The first 8 rows are patterns. Each new row is the sum of 2 different patterns, raised or lowered, with some noise. Before adding, each is slid sideways (what falls off one end comes back at the other) and multiplied by a number that may be negative. Names go in the order of the patterns.
Known rows, each followed by the names of its patterns:
[0.728, 2.133, 2.887, -0.380, -0.729, -0.094, 0.243, 0.043, -0.074, 0.471, -2.161, 1.099, -0.643, 0.010, 0.197, -1.507, -0.990, 0.720, 1.885, -0.837, 1.169, -0.331, 0.443, -1.312, -0.192, -0.790, 0.199, 0.088, 0.541]
K
[-0.225, -0.514, 0.870, 0.227, -0.191, -1.523, 0.907, 3.428, 1.604, -1.382, 1.748, -0.702, 0.214, 0.335, -0.416, 0.274, -0.212, -0.502, 1.350, 0.335, -0.239, 1.613, 2.445, -1.063, 0.667, 1.302, 1.085, 1.105, -0.261]
B
[1.306, 0.066, -0.112, -2.389, -0.011, 0.224, -0.271, 0.330, -0.470, 0.212, 1.621, 2.082, 0.970, -1.469, -0.632, -0.320, -0.418, 1.325, 3.301, -0.115, 0.845, 0.362, -0.140, 1.048, -1.323, -0.764, 0.138, -0.111, 0.549]
Q
[-0.750, -0.379, -0.484, 0.240, 0.919, -1.119, 0.517, -1.490, 3.440, 0.425, -0.560, -0.620, 0.767, 0.590, -0.381, 0.958, 0.139, -0.774, -0.723, 1.298, -0.252, -1.075, 0.407, 0.660, 0.383, 1.702, -0.694, 1.561, -0.221]
P
[-0.814, -0.426, -1.926, -1.971, -0.503, 0.075, 1.147, 0.194, 0.303, 1.261, 0.323, -3.548, -0.027, 0.219, -1.157, -0.695, -3.548, 0.252, 2.770, -1.337, -0.002, -0.286, -1.540, -2.393, -1.181, -2.207, 0.303, 0.511, 1.715]
T
[-1.614, 0.093, -0.594, 0.306, 0.668, 1.257, 0.395, 0.170, -1.327, -0.548, -1.447, 3.459, 0.150, 0.152, 0.349, 0.229, -0.119, 0.333, -0.212, 0.398, 3.548, -0.364, 0.874, -1.617, -2.855, 0.724, 0.284, 0.875, -1.263]
R
[1.299, -1.953, 0.110, 0.003, -1.117, -3.548, -3.548, 2.165, -0.354, -2.391, -0.721, -0.123, 0.308, -0.046, -3.038, 0.379, 0.133, 0.134, 0.602, 2.613, -0.782, 1.155, 0.600, 0.516, 0.781, -0.426, -0.125, 0.251, -0.194]
H
[-2.640, 0.524, -0.387, -2.465, -1.194, 1.657, -1.577, 0.440, 3.028, -0.205, -0.284, 0.319, -0.885, 3.548, -3.000, -2.033, -2.099, 0.170, -0.828, -0.299, -1.040, -0.735, -0.038, -0.188, -0.091, 3.548, -0.900, 0.183, -0.333]
W

New rows, each followed by the names of its patterns:
[0.198, -0.037, -1.452, -0.020, -1.168, 0.365, -3.225, -0.935, -1.327, -1.639, -3.654, -3.299, 1.335, 0.140, -1.003, -1.673, -1.420, -0.680, -0.709, -3.254, -0.515, -0.608, -1.986, 0.211, 0.788, -1.505, 0.032, -1.218, -1.022]
K H
[4.094, 2.217, 2.809, 0.939, 3.490, 4.644, 3.695, 0.888, 4.058, 1.884, 2.921, 3.035, 3.150, 4.264, 1.962, 1.567, 3.463, 2.826, 2.176, 3.758, 4.715, 0.395, 3.418, 3.230, 3.358, 3.382, 1.441, 1.669, 2.311]
K B
[0.501, 3.306, 0.417, -0.071, 0.818, 0.039, 1.677, 2.002, 2.606, 1.187, 3.460, -0.142, 0.615, 0.135, -0.136, 2.763, 1.836, 2.253, 1.606, 0.705, -1.053, 1.061, 1.844, 1.080, 1.707, -0.821, 1.801, 2.776, 0.139]
T R
[2.080, 1.648, 2.533, 2.993, 2.259, 2.204, 1.222, 1.952, 3.877, 3.011, 2.723, 3.128, 1.775, 2.462, 2.154, 2.201, 2.161, 1.354, 0.936, 2.446, 2.954, 2.377, 3.173, 3.499, 1.051, 0.960, 2.912, 2.361, 2.604]
B Q
[1.734, 3.116, 2.661, 3.291, -0.411, 1.891, 2.198, 2.588, 1.639, 0.852, 1.292, 2.875, 1.208, 0.217, 2.271, 1.483, 3.421, 3.947, 1.868, 2.158, 0.963, 2.972, 3.320, 1.460, 1.522, 2.540, 1.497, 0.877, 1.492]
B R
[-1.496, -1.064, -2.714, -2.590, -4.701, -1.515, 0.068, -1.181, -2.657, -1.557, -3.068, -3.825, -1.444, -2.731, -2.085, -2.958, 0.209, -3.471, -1.949, -3.692, -2.396, -1.946, -0.969, -1.008, -1.740, -1.975, -1.379, -3.301, -6.882]
K T
[-1.993, 1.626, -3.283, -2.674, 0.149, -0.438, 0.846, -1.838, -1.797, 0.157, -1.955, -0.295, 0.416, -0.410, -1.806, 0.617, -2.158, -1.928, -2.676, 2.178, 0.008, -0.098, 0.418, -0.863, -0.669, 0.028, 0.538, -0.756, 0.459]
B R
[-1.501, -2.357, 4.006, 0.625, -0.435, -0.394, -0.604, -2.461, -0.492, -0.080, -0.415, -0.672, -1.751, 2.033, 0.161, -1.262, 0.302, -0.140, -0.918, 1.172, -0.699, 3.145, -0.307, -1.014, -0.274, -1.017, 0.276, 0.451, -2.479]
Q P
[0.319, 1.890, 2.000, 1.180, 1.165, 2.026, 1.696, -0.329, -0.138, 0.133, 1.303, 1.435, 1.086, -0.260, 2.067, 0.086, 1.232, 3.752, 0.869, 2.366, 1.169, 0.409, 3.632, 1.652, 2.141, -3.281, 1.737, 1.021, 2.268]
K P
[0.305, 0.462, 0.658, 0.918, 1.037, 0.371, 0.718, 0.283, 5.123, 0.589, 1.080, -1.003, -1.143, 1.467, 0.797, 1.787, -0.300, -1.021, 0.501, 0.756, 0.689, 0.605, 1.893, 1.161, 0.945, 0.401, -0.198, 0.304, 3.354]
P R
[-0.266, -0.418, -0.728, 0.013, -0.802, 0.711, -0.079, -1.186, 2.666, 3.002, 2.457, -2.485, 0.432, 2.084, 0.123, 0.403, -0.382, -0.603, 1.896, 0.216, -0.576, -0.940, -0.525, -2.172, 0.621, -0.326, -1.265, 0.179, -1.051]
P H
[-2.756, -4.092, -0.662, -2.636, -0.216, -2.557, -3.084, -6.184, -6.228, -0.834, -2.004, -2.354, -2.229, -1.597, -0.363, -1.578, -7.341, -1.666, -1.494, -2.961, -2.129, -3.448, -2.161, 1.587, -2.737, -1.454, -1.560, -3.619, -4.256]
T H
[5.316, 5.594, -0.762, 3.508, 4.049, 3.013, 2.722, 1.171, 1.823, 5.407, 3.472, 1.784, 3.267, 1.759, 0.693, 2.241, 1.387, 1.438, 2.070, 1.889, 3.160, 2.975, 3.751, 4.597, 1.180, 3.478, 2.315, 2.700, 3.215]
K H
[-2.835, -2.048, -2.702, -2.235, -2.803, -3.371, -1.989, -3.805, 0.676, -2.237, -2.851, -2.274, -0.887, -1.418, -3.504, -1.913, -2.457, -3.378, -2.296, 0.172, -2.640, -3.009, -1.910, -1.803, -1.661, -1.596, -3.417, -0.969, -2.728]
Q P
[1.826, 0.194, 0.883, -0.460, 2.270, 3.289, 2.439, -0.270, 2.061, 0.034, 0.458, -0.297, -1.182, 1.223, 1.090, 0.460, 1.587, 0.931, 0.675, 1.556, 3.751, -0.586, 1.683, 1.747, 1.461, 2.548, 1.257, 0.062, -0.789]
K B
[1.738, 1.743, 3.322, 2.560, 0.919, 1.096, 2.632, 5.092, 1.092, 2.818, 1.576, 2.139, -0.282, 2.294, 0.923, 1.946, 1.737, 2.060, 2.774, 3.804, 4.015, 1.788, 0.669, 2.989, 2.037, 2.051, 2.532, 4.193, 2.273]
K H
[1.725, 1.223, 1.372, 2.567, -0.258, -0.193, 1.256, 0.693, 1.141, 0.701, 0.132, 1.668, 1.124, 1.534, -0.220, 0.648, 0.160, 0.175, -1.067, 0.095, 2.072, 0.502, -0.355, 0.204, 1.091, 0.863, 0.069, -2.009, 0.500]
Q H
[-2.001, -3.825, -2.353, -3.697, 0.134, -0.044, -2.929, -2.481, -2.876, -0.725, -0.433, -1.397, -1.762, -1.961, -1.826, -1.483, -2.456, -3.855, -1.650, -0.364, -1.742, -3.366, -1.913, -1.985, -1.750, -2.021, -1.237, -1.436, -2.317]
B R
[0.786, 0.754, 2.216, 3.693, 3.337, -1.274, 0.216, 3.689, 0.064, 3.233, 1.717, 0.351, 0.775, 1.024, 3.591, 3.089, 1.049, 2.081, 1.288, -2.475, -0.178, 2.401, 1.082, 0.894, 0.096, 2.193, 3.033, 2.151, 2.687]
B Q
[-0.222, -2.124, -3.464, -1.286, -1.470, -1.348, -0.288, -4.283, 2.054, 0.222, 1.270, -1.530, -0.977, -1.224, -0.669, -0.573, -0.861, -1.711, -0.978, -5.150, 0.986, -1.267, -1.280, 0.683, -1.394, -0.783, 0.688, 0.259, -2.772]
P W
[-2.544, -3.914, -2.373, -1.159, -2.194, -0.961, -0.388, 0.207, -2.048, -2.485, -1.853, -1.437, -2.373, -2.029, -1.491, -4.350, -2.139, -1.924, -2.127, -2.325, -3.465, -3.059, -1.300, -0.423, -2.274, -1.318, -2.307, -1.438, -2.232]
K B
[1.357, -1.669, -1.966, -1.261, -2.033, -4.437, -1.561, -1.746, -2.360, -2.871, -2.027, -0.875, -1.364, -0.827, -1.937, -1.699, -0.149, -2.256, -1.989, -1.035, 1.495, 1.910, -4.181, -1.058, -0.520, 1.158, -1.163, -2.236, -2.099]
P H
[0.348, -0.195, -1.258, -0.710, -1.143, -0.504, -0.023, -0.334, 0.337, 0.972, -0.333, 0.771, -2.807, 0.184, 0.177, -0.511, 0.977, -0.144, -0.320, 0.331, 2.005, 0.203, -1.434, -0.969, 0.208, -0.517, 1.499, 2.712, -0.321]
K Q
[-1.185, -1.166, -2.109, -2.255, -1.568, -1.273, -1.001, -0.553, 1.035, -1.854, -2.333, -1.436, -2.785, -1.009, -1.250, -2.922, -1.776, 0.678, -1.141, -0.385, -0.034, -1.672, -1.607, -1.201, -1.112, 2.627, -3.157, -2.036, -2.293]
Q W
[1.476, 1.374, -0.035, 1.876, 3.145, 0.651, 0.246, 1.979, 2.447, 1.213, 0.164, 0.363, -0.776, 2.046, -0.123, 0.890, 0.300, 1.679, 3.593, 1.744, -0.848, 2.930, -0.074, 2.201, -1.404, 0.140, 1.342, 1.090, -0.066]
B P
[-1.029, 1.345, 1.468, -0.625, 0.684, -0.211, 0.757, 1.828, -0.011, -0.283, 1.175, -1.008, -0.202, 0.824, -0.010, 1.373, 0.974, 1.059, 1.251, 0.365, 0.819, -2.603, 0.267, 1.287, 1.930, 0.487, 0.762, 1.764, 0.408]
P T
[-1.050, -3.523, -1.458, -0.070, -1.453, -1.468, -4.703, -0.004, 4.056, -0.441, -2.240, 0.571, -2.646, -2.388, -1.411, -2.867, -0.526, -0.868, -0.446, -0.223, -0.892, -2.409, -0.842, 0.978, -2.002, 0.324, 0.327, 0.305, 0.974]
B T
[-2.718, -1.706, -0.404, 0.398, -0.826, -2.064, -1.852, 0.367, -4.464, -0.211, -0.624, -1.284, 0.015, -1.373, -0.289, 1.309, 0.273, 0.027, -1.873, -2.583, -2.975, -0.231, 0.068, 1.627, -1.686, -0.810, -0.151, -0.644, 0.703]
B Q
[-2.351, -2.171, -1.279, -1.237, -0.473, -1.824, -1.179, 1.084, -0.022, -1.650, -4.227, -3.843, 0.572, -2.754, -1.664, -1.804, -0.503, -1.400, -0.841, 0.808, -0.668, -2.259, -1.231, -1.303, -0.444, -4.702, -1.133, -2.666, -2.027]
B W
[1.103, -0.420, 1.424, -0.378, -1.780, 1.411, 1.266, 0.085, 0.659, 1.011, 2.898, 0.692, 2.754, 0.212, 1.326, 1.406, 0.696, 1.118, 0.297, -0.408, 0.472, 2.311, 0.213, 1.532, -0.383, -0.395, 1.295, 1.050, 0.600]
K Q
[-0.977, 0.115, -0.565, -0.985, -0.713, -0.036, -0.681, 0.510, 2.140, -0.238, 0.005, -2.475, -3.499, -0.380, -0.426, 0.551, -2.414, -1.867, -1.314, 0.583, -0.377, -0.440, 0.219, -0.011, -0.256, -2.118, -0.622, -1.811, 1.963]
P R
[0.146, -1.183, -0.873, -1.247, -2.309, -4.278, -4.804, -2.997, -1.840, -1.076, 0.224, -2.786, -0.570, -2.106, -2.940, -1.555, -1.695, -1.421, -1.269, -0.978, 1.647, -1.029, -4.338, -1.160, -1.484, -1.844, -1.946, -5.292, -2.612]
Q T
[1.438, 0.474, 1.359, 1.252, 1.112, 4.595, 1.175, 1.748, 1.612, -1.016, 3.440, 1.297, -0.060, 1.561, 5.195, 2.783, 0.823, 4.255, 3.087, 2.066, 2.154, 0.866, 4.422, 1.444, -0.065, 0.117, 1.839, 0.716, -0.123]
H W
[-0.654, 1.016, -0.065, 0.832, 1.621, 1.191, 1.888, 3.509, 1.475, 0.172, 1.145, 0.052, -0.418, 1.544, 2.094, 1.265, 1.955, 0.096, 3.064, 0.509, 2.370, 1.376, 1.250, 1.132, -0.072, 1.776, 2.763, 0.830, 1.356]
T W
[-1.613, -1.173, 0.030, 0.220, -0.707, 0.339, 1.094, 1.212, -2.467, -1.205, -1.049, -2.615, -0.393, -0.459, -0.704, 0.722, -1.070, -0.861, -1.312, 0.462, -3.130, 0.133, -1.462, -1.231, 0.037, -0.473, -1.059, -2.207, -0.439]
K H
[-1.747, 0.579, -2.673, -3.527, -0.653, -2.162, -3.118, 0.001, 2.990, 0.392, -1.474, -0.718, -2.976, -3.140, -1.120, -2.115, -0.245, -0.637, -2.125, -0.857, -2.686, -2.466, -0.809, -0.874, -3.227, 1.368, -0.820, -1.276, -0.181]
B T
[1.071, 0.623, 0.901, 1.394, 2.300, 1.470, 2.011, 0.671, 0.143, 0.973, 1.237, 1.036, 2.309, 3.470, 2.747, -0.234, 0.463, 1.848, 1.160, 0.291, 0.551, 2.595, 2.298, 0.737, 1.428, 1.084, 2.371, -0.414, -0.097]
T H
[-2.185, -3.379, -1.475, -1.782, -2.081, -3.479, -0.476, -1.726, 0.295, -0.291, -2.778, -3.095, -2.098, -0.903, 0.127, -0.879, -1.315, -2.161, -3.090, -2.844, -2.336, -2.728, -1.343, 0.410, -0.928, -4.327, -1.482, -1.834, -0.258]
T R
[-2.010, -1.246, -2.124, -2.785, -6.115, -0.196, 0.897, -3.241, -1.972, -2.107, -2.536, -3.400, -2.019, -3.877, -1.083, -0.589, 1.411, -2.453, -3.661, -4.010, -2.160, -2.639, -0.762, -0.224, -1.200, -0.698, -0.080, -0.767, -4.263]
B T
[4.114, 0.748, -1.079, 1.773, -0.122, 1.694, 1.033, 2.689, 2.361, 2.658, 1.289, 0.608, -0.602, 2.295, 1.103, 3.287, -0.028, 1.136, 1.413, 0.827, 0.423, 0.438, 0.573, 0.160, 3.222, 1.586, 1.451, 0.918, 1.650]
P T
